The rows come from 5 hidden closed curves, with some noise, and rows from the same curve form a group. Each curve winds through 8 dimensions. The rows are also pushed far along 5 directions, which tell nothing about the answers.
In the rows, zero is written as 128.
Known rows, each followed by its group:
[117 141 140 157 129 191 122 161 174 120 113  85 191 141  87 101]	(0)
[134 109 136 125 125  86 147 110 109 146 167 124 126 122 138 134]	(2)
[165  88 130 124 148  93 167 132  85 167 147 116  90 143 132 131]	(0)
[156 103 141 135 132 128 115 139 140 123 135 108 146 160 120 123]	(2)
[ 29 126 165 126 121 141 108 123 110 141 192 155 139 123 142 124]	(1)
[141 125 134 153  79 129 101 138 132 110 139 153 158 159 149 129]	(0)
[148 163 138 130 122 150 132  79 113 144 136  85 177 113  93 138]	(0)
[110 164 115 131 104 122 124 105 103 114 153 150 120 113 134 136]	(0)
[ 65 124 133 128 106 122 109 122 124 122 168 146 156 129 157 157]	(2)
[173 172  90 144  73 108 128  93 144  82 108 134 154 105 135 164]	(4)
[ 85 147 144 113 165 176  97 122 138 136  97 114 112 118  96 119]	(1)
[161 136 115 141 130 153 145 155 149 128 120  97 174 156  98 100]	(2)
[118 165 109 116 136 137 136  97 105 134 108 131  94  91 119 140]	(2)
[ 74 125 139 145 117 165 128 145 143 123 178 119 179 135 126 124]	(4)
[123 114 135 143 100 116 118 158 142 124 132 150 168 159 151 115]	(2)
[ 54 182 104 129 110 146 108 107 169  91 121 166 119  99 119 118]	(4)
[118 160 139 118 131 123 123 117 115 126 126 150 107 112 122 119]	(0)
[ 77 151 118 133 112 126 124 134 135 116 134 150 153 122 139 125]	(3)
[134  95 127 128 117  77 125 140 106 123 137 166  99 142 177 142]	(1)
[147 152  87 111 142 153 148 173 159 111  61 146 109 121 119  98]	(3)
[127 136 158 120 140 135 128 101 152 145 120 105 153 120  94 112]	(1)
[126 137 141 143 126 168 106 101 118 148 128  82 176 136 104 136]	(3)
[180 139  99 145  94  97 151 113 113 127 114 129 149 133 138 135]	(1)
[125 157  94 101 168 152 166 173 160 116  66 134  84 103  97 103]	(1)
[193 137 128 123 133 151 150 109 133 155  97  80 171 129  94 129]	(3)
[182 119 119 143  92  92 132 122 120 120 112 128 131 146 138 157]	(4)
[101 137 148 128 163 154 106  96 112 154 116 108  82 105 106 129]	(0)
[106 135 115 124 128 117 146 129 116 131 148 130 127 117 130 124]	(2)
[ 80 121 146 117 147 141 113 152 136 136 127 143 136 147 124  95]	(3)
[199 112 124 140  98  88 152 119 118 137 119 145  89 133 139 131]	(4)
[207 155  74 143  94 114 171 158 160  91  69 130 132 128 118 137]	(4)
[108 124 142 140  91 129 134 141 121 130 153 155 142 138 142 134]	(1)
[138 111 138 126 104 106 134 131  98 130 145 171  96 128 164 148]	(0)
[158 147 123 111 137 146 116 134 144 113  79 138 110 125 114 113]	(0)
[142 116 150 113 163 106 121  92  87 147 149 110  68 108 126 149]	(0)
[101 103 154 141 120 153  99 110 109 157 157 128 147 150 143 137]	(4)
[179 129 120 156  93 136 124 133 123 120 117 109 167 158 127 154]	(2)
[175 143 117 116 111 118 128  80 126 105 105 124 108  91 133 186]	(3)
[102 117 134 153  79  67 108 112  99 122 161 187 102 132 186 143]	(3)
[152  96 132 126 141 141 134 154 108 149 131 135  95 152 136 116]	(2)
[163  96 116 134 107 113 135 140 126 140 122 148 119 160 148 121]	(1)
[137 133 126 132 112  76 146 112 106 114 156 138  98 113 138 159]	(4)
[ 85 155 113 120 143 158 126 141 129 114 121 134 129  97 130 112]	(1)
[121 116 119 132 117 133 117 124 139  98 154 128 146 128 145 147]	(4)
[149 116 132 127 131 124 149 125 126 152 128 109 136 134 113 114]	(4)
[154 100 128 124 149  94 130 159  99 127 133 140  62 146 144 130]	(0)
[153 139 108 119 148 155 126 123 140 125  86 106 117 115 113 136]	(1)
[154  98 142 121 146 111 149 118 113 160 149  85 184 143 127 132]	(4)
[157 115 131 146 101 102 138 158 122 138 111 150 106 158 134 118]	(4)
[141 121 146 116 126  88 120 113 100 138 142 159  90 144 137 122]	(3)
[110 118 126 119 141 160 114 175 156 127 102 147 133 149 129  83]	(3)
[129 116 134 121 153 134 130 119 121 167 117  99 148 154 107 121]	(2)
[114 129  95 118 133 150 121 173 134 110 104 176  73 141 145 106]	(2)
[130 103 147 138  98 104 114 116  97 130 159 155 123 140 165 158]	(2)
[159  85 140 119 162  98 165  96  95 176 146  95  85 114 123 144]	(0)
[ 93 146 139 148 105 129 120 122 129 109 169 119 158 124 121 148]	(4)
[146 124 148 137 110 123 112  84 107 136 143 112 126 128 124 166]	(1)
[148 116 143 100 136 131 138 103 111 146 153 125 127 126 125 136]	(3)
[108  98 133 143 100 127 119 155 127 140 139 155 156 170 157 124]	(4)
[ 90 104 169 123 145 110 100 111  99 149 162 135 130 124 155 120]	(1)
[ 60 165 106 134 104 109 102  75 105 107 175 156 107  90 152 143]	(3)
[174  99 112 120 118 113 143 142 139 124 110 123 151 149 142 146]	(0)
[132 121 115 124 127 133 128 141 143 120 130 133 159 135 142 108]	(4)
[135 130 141 147 111 131 101 106 110 124 148 108 144 141 123 146]	(3)
[166 107 119 124  93  92 137 108 123 114 143 140 145 131 159 169]	(0)
[102 166 111 114 124 113 123 154 156  77 107 177  97 108 134 116]	(3)
[ 35 146 163 107 182 151 115 123 118 152 149 109 127 106 100 111]	(4)
[125 139  98 135 106 112 141  91 134 104 146 132 111  91 139 156]	(0)
[ 93 112 135 116 136 118 119 125 105 148 132 139 106 124 147 142]	(2)
[120 129 160 105 136 115 105 101  86 139 147 157  83 119 141 134]	(0)
[107 143 154 120 156 131 114 128 112 144 122 139  84 117 113  90]	(1)
[131 124  99 129 127 116 149 153 120 140  93 149 106 135 142 119]	(3)
[ 56 119 133 138 120 123 112 170 115 118 151 176 106 136 162 112]	(3)
[109 121 131 146  97  98 104 165 125  96 150 179 125 147 169 102]	(1)
[154 106 119 138 124  84 147 192 118 116 113 145  99 152 147 121]	(2)
[170 132  89 139 123 125 156 170 154 101  69 128 109 123 126 122]	(3)
[108 105 133 130 117 118 129 141 128 135 151 126 164 148 145 150]	(2)
[119 119 122 135 110 134 123 136 132 131 122 115 167 140 135 144]	(2)
[203 117 112 121 119 109 158  97 135 141 105 114  96 130 110 160]	(1)
[ 87 144 105 125 145 145 130 177 123 126 101 152 125 132 138  87]	(1)

New rows. What belongs after each?
[151 129 142 134 107  99 121  82 102 141 129 120 120 122 130 162]	(4)
[ 92 150 117 109 167 167 126 115 123 159  78 118 105 102 108 111]	(3)
[104 126 133 139 134 158 134 140 131 161 122 103 181 147 116 118]	(0)
[205 130 142 130 101 108 137 108 142 106 130 112 156 128 119 152]	(3)
[149 113 125 130 125 128 127 158 106 128 128 137 115 148 145 134]	(0)
[161 106 138 124 131 112 135  73  92 176 146 102 129 141 125 156]	(2)
[131 113 132 135 116 109 133 128 129 136 147 133 134 142 131 112]	(4)
[ 91 120 124 133 129 127 131 149 114 154 124 158 116 143 145 109]	(0)
[140 124 136 143  97 128 107  89 126 118 150  97 194 135 133 169]	(4)
[128 127 122 102 121 133 128 124 129 117 145 152 125 127 139 132]	(3)
[142 107 108 146 138 117 149 208 130 121  88 141  93 150 139 105]	(3)
[120 139 110 109 176 162 163 173 159 130  80 124  88 110  95  94]	(4)
[127 126 144 133 122 112 124 102  89 162 137 129 120 128 134 123]	(2)
[ 93  94 146 118 159 126 109 173 133 128 143 153 100 164 137  88]	(2)
[110  96 124 140 123 113 141 169  97 163 130 150 126 166 156 115]	(3)
[155 116 142 138 138 119 146 142 125 133 126 128  81 121 120 117]	(0)
[ 95 156 134 126 126 122 109  78 123 128 138 108 150 108 114 143]	(2)
[179 132 134 133 130 136 143 127 137 119 119 105 137 119 108 115]	(2)
[142  94 121 128 160 124 153 142 144 147 109 105 100 126 119 117]	(0)
[172 113 116 143 101  81 123  87  84 129 134 145  60 124 157 176]	(0)
[116 149 110 131 132 175 119 184 163  89 101 145 128 130 118  86]	(2)
[113 112 155 148 108 113 104  72 112 148 165 129 118 114 146 151]	(0)
[ 66 115 139 134 114 115 104 144  93 142 153 166 114 142 164 124]	(2)
[ 78 140 123 134 110 159 117 183 163  97 111 168 153 141 138 109]	(0)
[ 63 175 111 120 129 171 112 124 142  95 133 139 139  79 129 119]	(1)
[147  97 133 115 149 113 137 141 105 131 133 140  70 134 139 141]	(2)
[131 105 120 146  88  85 126 150  94 130 143 167 112 155 173 136]	(2)
[122 133 147 128 123  87 122  88  93 133 154 121 107  98 137 157]	(2)
[ 88 143 134  86 142 148 108  80 124 127 149 144 117  97 130 140]	(3)
[ 93 119 157 108 168 145 117 100  99 182 118 102 118 113 115 123]	(2)
[ 92 102 172 117 160 138 103 105 118 155 172 111 135 138 119 114]	(2)
[ 98 146 133 128 131 149 113 117 121 147 113 120 145 122 119 111]	(2)
[139 130  96 128 108 125 124 152 121  95 125 184  62 127 159 127]	(2)
[ 86 111 155 125 134 108 119 113 111 148 166 161  91 127 143 106]	(0)
[ 89 146 136 133 137 138 115 136 132 112 129 156  68 101 126 111]	(0)
[ 64 134 147  99 207 217 111 160 158 143 101  87 141 126  78  91]	(2)
[133 154 134 133 114 137 131  94 153 115 138  99 193 109 108 139]	(2)
[ 75 129 128 130 113 130  99 134 145  96 167 164 135 136 146 113]	(2)
[160 133 111 121 139 165 152 158 178 114  95 104 135 130  89 110]	(1)
[145 145 131 122 141 131 137 129 142 112 113 126 119 107 110 106]	(2)
[102 118 140 108 148 127 123  96 111 156 129 112 119 108 130 155]	(2)
[124 124 116 115 136 125 151 170 144 119 102 159  86 127 127 109]	(1)
[145 100 135 150  90 115 129 194 153  94 139 155 145 167 151 133]	(1)
[143 121 129 124 169 127 145 114 111 161 123  75 126 128  97 122]	(3)
[142  86 162  97 162 103 140 110 104 169 138 120 113 127 138 140]	(0)
[106 108 117 150 116 133 136 146 149 122 149 117 158 139 135 128]	(0)
[ 94 123 134 131 134 117 119 162  99 150 126 164  98 150 145  89]	(2)
[141 102 127 113 156  91 141 157  88 163  96 161  42 138 146  99]	(2)
[127  77 150 130 116 117 126 144 112 151 163 122 181 173 154 144]	(0)
[142 135 133 137 127 121 114  68  99 140 127 115  79 101 125 162]	(0)
[164 143 112 151  74 132 119 101 141  91 139 116 171 119 139 179]	(1)
[111  77 170 135 116  97 127 108  88 165 213 141 144 158 159 131]	(2)
[110 104 133 118 153 108 153 151 109 157 151 123 116 136 129 107]	(2)
[ 84 166 121 133  98 166  97  75 157 109 134 110 202 107 119 162]	(1)
[106 149 126 149 106 158 102 118 140  98 145 132 128 121 123 143]	(4)
[163 101 128 107 156  93 165 181 143 138  85 134  95 139 122  99]	(4)
[126 139 121 124 125 168 138 120 164 129 123 106 194 125 109 111]	(2)
[160 130 104 137 107 122 150 142 150 116 112 125 145 136 120 114]	(4)
[ 44 135 150 100 151 114 117 134 126 137 136 168  90 102 138 105]	(4)
[205 130 109 125 127 128 142 121 122 120  99  98 121 122 119 154]	(0)
[108 104 160 134 145 150 123 147 162 142 130 104 163 151 106 119]	(4)
[ 92 120 169 106 156 154 107 153 108 143 149 127 151 151 121 111]	(0)
[131 109 148 130 111 130 126 133  96 144 152 141 135 139 151 144]	(0)
[114 120 120 156  54  87 130 167 101 111 167 216 107 159 189 131]	(1)
[137 115 114 134 112 120 129 152 137 116 135 156 132 141 154 106]	(4)
[185 100 124 120 119  66 158  85 107 134 148 125  91  99 154 169]	(3)
[162 104  97 139  93  96 144 160 135 109 115 141 138 152 158 157]	(2)
[105 152 139 121 140 128 120 105 121 127 124 109 125  89 115 139]	(2)
[ 75 125 160 126 134 143  86  96 129 125 177 124 147 129 127 125]	(2)
[164  67 167 125 147  90 129 116  98 162 169 114 107 161 135 130]	(2)
[ 81 115 159 125 146 115  98 116 116 128 171 125 120 126 134 130]	(3)
[ 99 125 131 131 131 161 114 146 138 110 148 123 149 137 125 134]	(2)
[139 114 155 140 133 118 133 131 115 149 139  81 173 139 113 136]	(2)
[129 119 134 118 151 123 158 114 110 162 144  93 139 119 110 123]	(2)
[ 78 137 142 112 158 128 117 115  96 143 168 152  71 114 129 110]	(2)
[ 88 142 113 135  93 129 102 127 157  77 161 167 147 129 149 121]	(2)
[121 130 121 117 144 139 125 105 122 153 117 117 130 137 115 130]	(2)
[106 159 109 133 127 162 124  65 173 111 117  88 151  69 102 148]	(0)
[ 57 147 156 139 123 159  97  97 141 137 152 106 198 128 113 136]	(0)
[118 133 119 119 132 108 150 110 113 136 150 123 117 106 127 131]	(2)
[125 105 108 140 126 116 145 146 146 120 128 132 108 128 139 127]	(0)
[ 50 103 146 128 143 155  91 165 130 120 166 139 157 156 149 116]	(4)
[171  92 125 155 117 112 142 130 146 138 119 109 129 143 133 136]	(0)
[127 138 130 111 141 113 139 105 136 129 124 124 123 105 122 140]	(2)
[127 100 145 113 159 125 127 132 133 142 137 125 113 142 122 105]	(2)
[136 125 129 138 102  98 156 100 101 131 174 143  97 105 144 160]	(4)
[133  81 132 139 131 126 139 215  99 141 134 143 132 184 159 118]	(4)
